There are 11 hidden switches. A switch that is on adds its own fixed numbers to the row, and there is some noise. The rows also spread widely along 15 directions, which tell nothing about the answers.
Known rows, each followed by its switches (1 for on, 0 for off):
0,5,-27,5,-14,20,-16,-7,17,1,-7,12,-12,-15,23,8,-1,21,-21,3,20,-11,-5,1,12,10,-13,-26,5,10,2,-13,13,1,6,10,-3,-11,4,-16,-26,3,12,15 -> 1 1 0 1 1 0 0 0 1 1 0
5,-3,-2,-15,12,16,-6,-12,3,-15,-8,9,0,-7,-1,-2,-7,4,1,-2,1,-2,15,-4,-9,7,11,-10,-12,-3,-10,8,-18,6,11,18,0,2,0,-11,-13,2,8,7 -> 0 0 1 0 0 0 0 0 1 1 1
1,13,12,-9,-8,8,-7,-2,6,-12,10,12,-18,13,-1,-9,-10,9,-2,-1,-13,-7,3,0,0,3,-8,5,-7,-7,8,-9,4,0,3,7,7,6,-15,10,-6,-22,-5,0 -> 1 0 0 0 0 1 1 0 0 1 0
-7,13,-14,-25,-5,9,-23,-12,20,10,4,-3,-9,9,14,16,-23,-9,-18,3,1,-23,-8,9,3,-4,-9,-3,6,-6,-14,-17,-4,6,5,14,18,-13,8,-5,9,-7,-7,-1 -> 1 1 0 0 1 0 1 0 0 1 0
12,10,9,-8,19,15,7,-8,4,-13,1,1,18,-14,0,-10,-10,-9,9,-14,-10,13,14,-1,-18,-2,13,4,-1,-18,-12,6,0,-10,-3,15,10,-4,2,-6,-1,-1,15,5 -> 1 0 0 0 1 0 0 0 1 0 1
-1,-6,-24,11,9,1,2,-6,-7,9,8,16,-15,9,-6,3,6,-1,-1,3,4,-2,-20,30,-10,-24,-10,-8,-1,-1,9,-14,0,-6,2,-7,6,-27,-1,-12,4,10,-3,-3 -> 1 0 1 0 0 0 1 1 1 1 0
-2,3,-16,-7,-11,1,-4,3,0,6,7,11,-34,20,-8,-7,-3,2,-9,7,-19,-6,-24,8,-3,-27,-21,13,1,-4,-1,-22,25,7,-3,-12,20,-10,-19,10,9,12,-17,1 -> 1 0 0 1 0 0 1 0 1 1 0
4,-6,26,5,-9,-14,11,-3,2,-5,-1,-15,6,4,18,7,-9,-8,-8,-5,-6,14,23,28,-9,-17,11,-2,-14,5,21,-7,-1,-14,11,-16,12,0,-11,14,23,-4,5,-2 -> 1 0 0 1 1 0 0 0 1 0 1
-11,11,0,-13,8,2,-11,-5,16,-6,3,-2,-9,7,-1,3,-6,-1,3,-13,-5,-5,2,11,-12,-9,-15,-5,-12,-9,-19,-13,-5,-8,17,3,4,-21,5,3,11,3,-5,1 -> 1 1 0 0 1 1 1 0 1 1 0
2,-10,7,-9,-8,5,-11,5,8,-6,-10,-10,-2,3,7,-1,-10,24,-14,-9,11,-4,4,-21,9,4,-8,-9,4,26,10,-8,5,2,6,10,2,19,6,0,-22,7,-11,1 -> 1 0 0 1 0 0 1 0 1 0 1
4,-5,16,-21,-4,11,17,-10,22,-10,-9,-28,8,0,-2,6,-24,-16,-12,-21,-7,-10,20,10,8,-15,5,4,-11,3,14,-10,-10,-18,2,6,6,14,15,8,-1,1,1,-15 -> 1 1 0 0 0 0 1 0 0 1 1
8,-5,-2,5,-3,-16,-10,21,-14,2,14,27,-16,8,-12,-11,9,25,-3,-2,12,14,-27,1,-9,-9,-18,-6,8,23,5,-6,20,2,1,1,-8,-12,-8,-11,-6,13,-17,-1 -> 1 0 1 1 1 1 1 1 1 0 0
11,-11,1,6,9,-23,-3,2,5,-6,-14,-24,0,-16,9,22,-20,-4,-13,-14,-13,18,7,2,8,-19,6,-9,4,17,-4,4,-13,11,20,1,13,14,2,-13,31,23,-31,13 -> 1 0 0 0 1 0 1 0 1 1 1
-10,23,8,2,3,10,4,2,2,-13,27,8,-18,0,-4,-11,-6,9,-5,5,-11,23,-14,12,1,3,-3,-3,-9,-2,-16,-12,10,-21,-8,19,0,-15,-8,13,10,-16,16,19 -> 1 0 0 1 0 0 0 0 0 0 0
11,-9,16,14,18,-12,-9,1,-9,6,-10,-7,12,24,-3,-4,11,2,19,-27,-7,-6,6,-2,-14,-24,-13,9,4,-6,14,-2,3,5,6,-24,19,0,4,8,-5,11,-15,-24 -> 0 0 0 0 0 0 1 0 0 1 1
-5,3,17,-5,27,-15,12,5,-9,3,9,-22,2,22,5,-1,-12,8,4,-22,-22,16,-1,8,-8,-15,-8,2,-1,20,10,-22,10,-21,-7,-4,21,2,11,15,23,-16,0,-2 -> 0 0 0 0 1 1 1 0 0 1 1
-8,1,-11,-8,27,9,-2,-25,19,6,-27,-33,7,9,21,10,-5,-12,13,-27,-28,-21,25,1,-11,-17,-16,1,4,-12,8,-16,-3,-6,16,-15,22,-1,10,2,7,-9,-22,-8 -> 0 1 0 1 1 0 1 1 0 1 1
16,8,15,12,13,14,-9,-13,6,-7,13,11,4,12,4,9,-36,4,-15,-14,-1,1,7,27,7,-26,25,-13,-17,-2,12,-5,-11,-13,-5,14,24,-15,20,-9,-18,6,26,-9 -> 1 0 0 0 1 1 1 1 1 1 0
7,14,11,-3,14,-4,-16,-12,15,13,5,-26,14,12,14,4,-18,4,-2,-14,-17,-4,9,-5,-5,-15,-3,-4,10,-29,-5,0,-3,-2,13,12,19,2,3,11,7,-16,2,-6 -> 1 0 0 0 0 1 1 1 0 1 0
18,1,-3,16,14,-13,4,-2,-7,2,1,0,8,-15,0,1,0,-10,3,2,-10,13,0,10,-12,-13,9,-5,13,-15,7,22,-9,8,12,8,-1,0,-8,-21,16,-6,-16,-1 -> 1 0 0 0 0 1 1 0 1 0 0
16,-7,4,29,10,1,-14,-2,9,0,-7,-14,0,-2,2,8,-11,21,-12,-15,3,8,-7,-6,12,-26,-2,-17,2,0,3,9,-3,1,15,9,9,-1,15,0,-20,26,-1,2 -> 1 1 0 1 0 0 1 0 0 0 1
17,0,6,0,-9,3,15,1,5,-13,-7,3,10,-23,11,-4,4,3,-4,-11,3,16,21,1,-6,8,5,-7,2,1,7,3,11,-6,6,-1,-4,9,-16,-5,-3,0,15,11 -> 1 0 0 0 1 0 0 0 1 1 1
-7,0,-11,6,36,7,10,-18,-2,7,-4,-13,6,17,3,-5,0,-2,17,-9,-19,-3,5,16,-20,-17,-8,-2,1,-14,15,-12,-8,-14,3,0,15,-8,3,1,12,-27,-10,-4 -> 1 0 0 0 0 0 1 0 1 1 0
11,10,0,-14,-6,1,-7,12,9,-3,-2,0,2,-11,-2,-15,3,4,0,-20,-6,-3,-6,-26,0,1,-19,10,17,-2,-10,-6,26,6,-3,3,5,9,-4,-3,-14,13,-6,0 -> 1 0 0 0 0 1 0 0 1 1 1
4,2,21,-7,-27,-5,10,1,19,-16,-1,-9,-8,-7,2,5,-7,-14,-10,-11,-2,2,17,19,2,-11,-3,4,-17,-2,8,-8,-1,-10,11,-12,-4,2,-11,14,15,8,-3,-5 -> 1 1 0 0 1 0 0 0 0 1 0
7,-1,-23,-12,10,17,-3,-11,5,2,-5,8,-9,5,13,14,-19,-4,-9,-1,-15,-7,-4,5,-3,-17,9,-5,2,-1,-13,-16,10,8,0,-3,36,-9,2,-17,-4,22,16,12 -> 1 1 0 0 0 0 1 1 0 1 1
-1,-7,17,-23,-1,12,9,-7,18,-17,-4,-14,3,4,-14,5,-19,-13,-6,-13,-2,4,22,18,-11,-21,12,-2,-30,-12,-18,-1,-19,-14,15,4,2,-9,8,9,7,26,18,-7 -> 1 1 0 0 0 0 1 0 1 1 0
-6,21,12,8,-1,-7,-6,-5,8,-6,21,3,-13,-7,-3,5,1,-14,-11,-7,1,7,-9,41,5,-8,-7,-4,-9,-5,-2,3,-12,-19,7,8,-11,-27,6,5,21,-13,-4,-7 -> 0 1 0 1 1 0 0 0 0 1 1
-6,25,-5,-4,-10,-10,-11,-9,12,5,14,9,-8,-9,12,10,2,-36,-6,1,-4,-7,-5,42,-4,-8,-9,3,4,-15,-5,-8,-3,-6,6,-5,1,-29,-7,-12,34,-13,-17,-7 -> 1 1 0 1 1 0 0 0 1 1 0
-2,-3,17,-12,-35,-13,-9,8,8,-4,7,6,-11,6,6,5,-6,5,-22,7,20,-4,8,19,-1,1,-7,-6,-9,14,16,-3,-2,-1,16,-1,-14,-4,-9,4,5,-5,-8,-12 -> 1 0 0 1 1 1 1 0 1 0 0
14,2,13,-19,-6,-17,4,22,-14,6,26,12,5,6,-6,-15,-6,17,-14,-2,7,23,-16,3,-3,1,3,-3,14,23,6,-6,24,-12,-20,18,0,7,-2,-5,2,-7,12,-1 -> 1 0 1 1 0 1 0 1 1 1 0

New rows. What belongs after each?
-6,-7,22,-31,-13,-12,11,7,11,-11,1,-12,8,-2,12,11,-8,0,-6,-7,15,8,26,10,-13,14,4,-12,-13,22,2,-11,-9,-16,19,1,-14,5,0,-1,19,-6,3,0 -> 1 1 1 0 1 1 1 1 0 0 0
24,-18,6,-20,-9,-4,14,10,-6,-14,1,3,-6,-12,-3,5,-25,26,-34,9,1,31,7,0,2,-3,27,-24,-9,24,-5,15,2,2,12,31,0,19,-8,-11,-3,18,27,23 -> 1 1 1 1 0 1 1 0 1 1 1
9,-10,-2,1,4,-5,10,5,-15,-15,5,17,-24,6,-2,13,-25,2,-26,3,-9,16,-10,30,12,-18,22,-9,-12,45,14,-10,-1,-3,-10,5,19,1,5,-20,11,15,-4,9 -> 0 1 0 1 1 0 1 0 1 1 1
17,-1,3,26,11,4,-26,1,2,0,-12,-1,1,10,22,1,-5,46,-2,-19,-1,-1,4,-28,8,-4,-10,-22,8,6,12,-5,14,13,14,3,24,14,0,-3,-36,5,4,12 -> 1 0 0 0 0 1 1 0 1 1 1
20,6,18,-1,0,-3,-15,-4,14,2,-9,-9,31,-11,14,-3,3,-1,6,-26,9,-7,22,-12,-8,1,-2,-4,10,-20,2,11,-1,3,14,4,1,5,5,-6,-18,2,6,-16 -> 1 0 1 0 0 1 0 0 1 1 1
12,-7,6,-14,7,-2,21,5,-1,8,2,-22,17,1,-9,-16,-4,9,-4,-12,-2,9,1,-6,-6,-5,-8,1,16,3,20,-2,9,-17,-12,16,-3,20,2,7,1,-17,-4,-11 -> 1 0 0 0 0 0 1 0 1 1 0
-16,1,-14,-3,-1,17,-12,-11,26,-9,-14,-14,-13,-18,5,7,3,9,-10,-5,13,-11,1,0,6,6,-21,-17,-7,2,-10,1,-13,-5,25,13,-22,-14,14,0,-12,2,-10,6 -> 0 1 0 1 1 0 0 0 0 0 1
12,-14,15,-20,-15,-7,9,7,3,-7,-6,-7,14,-7,11,8,-12,12,-21,-8,17,6,24,2,2,10,13,-17,0,25,14,1,-3,-4,10,6,-4,19,1,-11,-5,4,15,-2 -> 1 0 0 0 0 1 1 1 1 1 1
-3,6,-17,-4,6,9,9,-12,7,9,4,-4,8,-10,28,14,-7,-9,-10,9,3,5,6,26,-14,-6,11,-21,-1,-7,-6,-10,4,-17,8,5,7,-25,4,-13,11,-5,35,11 -> 1 1 1 1 0 1 0 0 1 0 0
6,0,29,18,2,-26,11,4,-8,-6,15,-3,1,13,0,10,-5,-17,1,-19,-6,14,7,43,0,-27,8,0,-13,12,28,-14,-12,-21,0,-19,10,-7,-1,1,28,1,-15,-17 -> 1 0 1 0 0 0 1 1 1 1 0
4,19,27,11,9,-20,-10,2,9,-15,8,-18,-3,-10,-6,-3,4,-3,8,-22,-20,23,8,1,-3,-8,-12,2,-1,-21,-18,12,-12,-2,24,6,-3,-1,-16,12,31,-3,-25,6 -> 1 0 0 0 0 0 1 0 1 1 1
8,-8,7,-8,-1,2,9,-4,7,-9,-3,-13,-3,3,9,18,-31,-2,-22,-2,-8,8,13,17,6,-19,23,-14,-15,12,0,-10,-9,-6,5,6,21,5,5,-4,11,17,16,9 -> 1 1 0 0 0 0 1 0 1 1 0
-8,1,-4,-12,5,10,-18,-4,17,-6,-12,-8,6,-2,9,10,-12,-4,-5,-17,8,-17,6,-6,11,1,-5,-6,-1,21,-2,-17,-8,2,0,7,6,3,25,-16,-13,12,-16,-5 -> 1 0 0 1 0 0 0 0 1 1 0
-5,9,4,6,8,-6,11,1,11,-13,-2,-7,2,-16,4,1,16,-11,15,-23,-4,8,10,13,-10,-3,-12,-6,-10,-2,-5,-10,1,-18,15,-12,-10,-14,1,-5,15,5,-3,3 -> 1 1 1 0 0 1 0 0 1 1 0
22,0,23,5,-6,-2,-11,12,-1,-17,-3,14,7,-10,-2,0,-4,8,-4,-22,10,4,16,-12,12,5,13,-6,1,19,5,6,-2,9,-3,2,2,14,3,-21,-22,21,-4,-7 -> 0 0 0 0 0 0 1 1 1 1 0
9,-11,21,-13,-6,9,20,-3,8,-13,-3,-10,8,6,11,5,-24,16,-19,-13,8,8,26,17,-1,-4,16,-18,-21,22,23,-12,-1,-24,4,9,6,10,9,6,-12,-3,34,0 -> 1 1 0 0 1 1 1 0 1 1 1
5,0,8,-23,-5,4,-8,-7,9,9,-12,-11,11,17,10,-8,5,2,4,-11,-4,-16,26,-3,-19,-3,-8,1,4,-21,2,-1,5,1,13,-5,6,2,-11,7,-6,-8,4,-17 -> 0 1 0 1 0 0 1 1 1 1 0
23,-8,4,11,8,2,13,-6,6,-8,-9,-15,11,-13,17,15,-25,12,-16,-10,-6,21,22,8,-1,-17,23,-26,-8,0,3,5,-1,-7,14,8,13,5,2,-9,1,17,30,16 -> 1 1 0 0 1 1 1 0 1 1 0
10,-14,3,-6,-7,-1,11,-4,9,-13,-5,1,-3,-13,-8,10,-19,-17,-17,-3,5,-2,8,23,0,-20,13,-1,-13,10,17,9,-19,-1,12,3,-6,-2,9,-16,3,18,-12,-13 -> 1 0 0 0 1 1 1 0 1 0 1
7,10,5,5,-1,-12,-36,8,-8,3,11,27,-9,21,7,6,-9,8,-5,-7,5,-10,-15,3,9,-4,-2,-2,11,17,5,-14,2,17,-6,0,25,-2,0,-20,-7,4,-24,-6 -> 1 0 0 0 0 0 1 1 1 1 0
21,-20,-8,9,-13,-2,16,5,-3,2,-15,-7,4,-15,8,1,5,17,-16,-1,12,6,12,-4,4,-1,3,-17,11,12,25,7,8,4,5,-2,-7,20,-9,-10,-12,9,6,1 -> 0 0 0 0 0 0 1 0 1 1 0
9,0,21,-17,15,-7,-8,6,-13,-8,5,13,9,16,2,-4,-5,15,-1,-11,3,13,14,7,-17,6,8,-10,-5,15,-2,4,0,-5,6,14,6,0,3,-8,0,-10,11,-2 -> 0 1 0 1 1 1 1 0 1 1 1
6,-14,-12,1,-4,3,0,-15,19,1,-13,-22,-1,-16,9,3,-13,18,-15,9,4,-1,14,-5,-3,-7,2,-22,-2,-13,10,16,-20,2,32,19,-13,10,-6,0,-8,-5,-4,7 -> 1 0 1 0 0 1 0 1 1 0 0
-3,-7,0,20,14,8,11,-5,3,-13,-4,-7,-14,6,4,7,-15,17,-5,-9,-13,20,4,15,-1,-25,4,-15,-21,14,6,-17,3,-16,8,-7,13,-11,3,5,3,18,6,18 -> 1 0 0 1 1 0 1 1 1 0 0
-4,16,-9,-8,22,-2,-6,-3,-7,-6,12,21,-6,-2,-2,-4,3,-14,7,-7,-9,-4,-11,19,-7,4,0,1,4,8,-4,-5,-5,-7,-6,10,6,-15,9,-28,5,-15,-11,-4 -> 0 1 0 0 0 1 0 1 1 1 1
21,4,33,20,-24,-33,0,16,1,-1,7,-7,4,-2,13,-3,14,8,0,-17,0,21,13,7,-4,-13,-5,-4,2,-9,9,1,16,-5,15,-23,4,5,-30,15,16,10,2,-1 -> 1 1 1 0 0 0 0 1 1 1 0
3,-23,1,0,3,-10,-6,11,-6,4,-13,-6,10,4,11,5,5,30,-7,0,23,13,11,-5,-16,0,-1,-24,-4,20,0,7,3,3,19,-2,-9,-3,5,-4,-7,16,14,6 -> 0 0 0 1 1 1 0 0 1 0 0
13,-1,-2,17,8,12,-1,-6,1,-14,-3,12,-16,2,1,0,-19,1,-4,-8,-12,-5,-1,8,7,-22,10,-1,-9,7,16,-6,-2,1,-3,0,17,1,4,-12,-15,11,-10,-1 -> 0 1 0 0 1 0 1 0 1 0 0
0,-12,-16,2,3,5,-4,-4,12,-1,-25,-21,4,-13,22,20,-6,0,-9,-9,1,-7,17,-9,7,-6,1,-15,5,17,-1,-7,-3,8,16,-9,5,4,9,-21,-2,26,-11,6 -> 0 0 0 1 0 0 1 1 1 0 0
3,15,19,2,-11,0,-27,-7,14,1,5,-5,8,4,35,17,-16,17,-20,-4,11,-4,24,5,9,11,7,-26,-1,-1,1,-1,-6,1,20,14,8,0,0,-3,-5,-17,20,5 -> 1 0 0 1 0 1 1 0 1 1 0
14,-25,11,-7,-10,-14,13,5,-7,-5,2,1,-6,7,-16,4,-14,8,-26,5,9,16,2,32,-3,-24,14,-12,-15,18,19,11,-15,-9,12,9,-5,3,-2,0,6,16,1,-10 -> 1 1 0 1 0 0 1 1 1 1 1
14,12,-3,-1,4,-13,-5,7,-15,12,22,17,2,2,7,-2,2,4,-7,7,3,9,-22,10,-11,2,-1,-6,23,-4,0,5,15,-1,-4,15,8,-11,-7,-14,8,-18,12,1 -> 1 1 0 0 0 1 1 0 0 0 1
11,-5,-1,-10,13,10,13,-12,2,-5,-3,-1,8,4,6,13,-25,-21,-7,0,-16,6,11,24,-11,-24,29,-1,-14,-9,-7,-5,-5,-4,-3,-1,31,-6,4,-8,12,17,27,4 -> 1 1 0 0 0 0 0 0 0 1 0
20,-16,7,5,-10,1,14,-4,3,4,-10,-11,15,-2,16,10,-8,10,-18,-8,17,3,24,18,-3,-11,14,-21,-3,3,22,3,-1,-11,9,-3,1,2,2,-1,-7,8,31,-8 -> 0 1 0 0 1 0 1 0 1 1 0
-12,5,5,-21,-2,9,-24,-7,24,-12,-1,-2,-4,-3,-14,-4,-10,3,-6,-9,19,-15,1,1,1,9,-15,-5,-12,-1,-9,3,-29,0,16,29,-21,-4,16,0,-7,-8,-25,-9 -> 1 0 0 0 1 0 0 0 1 1 0
7,8,25,6,9,-6,2,-7,11,-14,-2,-16,13,-16,18,14,-9,-4,-1,-29,-2,9,33,11,3,3,9,-16,-9,7,8,1,-15,-14,17,2,-3,1,9,-6,10,-8,4,-1 -> 0 0 1 0 1 1 1 0 1 1 1
-2,-6,10,-19,5,-8,5,3,-13,13,16,-1,8,25,-3,-12,1,22,-10,3,12,11,-5,19,-16,4,-7,-10,6,13,19,-6,2,-21,-4,18,-3,-1,-1,9,3,-32,11,-10 -> 1 0 0 1 0 0 1 1 1 1 1
3,26,20,7,30,1,-9,3,-7,-7,26,9,8,9,-5,-11,-9,-1,11,-28,-15,19,-13,10,-3,-11,4,5,0,-1,-15,-15,9,-21,-21,12,26,-16,14,-2,3,-2,11,2 -> 1 0 0 0 0 0 0 1 1 1 1
-3,2,15,-5,5,-22,-15,0,4,0,3,-15,0,6,-1,7,-4,-3,-1,-2,-3,9,8,11,-10,-8,-6,-5,-1,-12,-12,10,-24,6,26,7,-3,-1,-7,5,33,-6,-26,-1 -> 1 0 0 0 0 0 1 0 1 1 0
0,6,-11,-3,10,2,-14,-8,5,6,-3,-6,-5,7,16,1,-13,8,-7,-3,-10,-10,-8,-5,4,-2,-6,-6,13,6,6,-12,1,3,1,13,23,10,3,-6,-2,-15,-16,7 -> 1 1 0 0 0 0 0 0 1 1 1
-4,-13,-2,-10,8,25,6,-9,5,-18,-12,4,-5,11,5,0,-17,13,-5,5,-3,2,17,3,-10,-4,16,-14,-26,11,0,-10,-4,-8,6,7,14,3,2,-2,-17,8,21,16 -> 1 1 0 1 0 0 0 0 1 0 0
7,4,-17,-1,20,11,-38,-10,7,2,-3,15,-5,6,2,15,-26,7,-12,-4,1,-10,-13,-4,8,-11,4,-12,8,5,-14,0,-11,22,3,21,21,-8,19,-27,-15,17,-19,3 -> 1 0 0 1 1 0 1 1 0 1 0
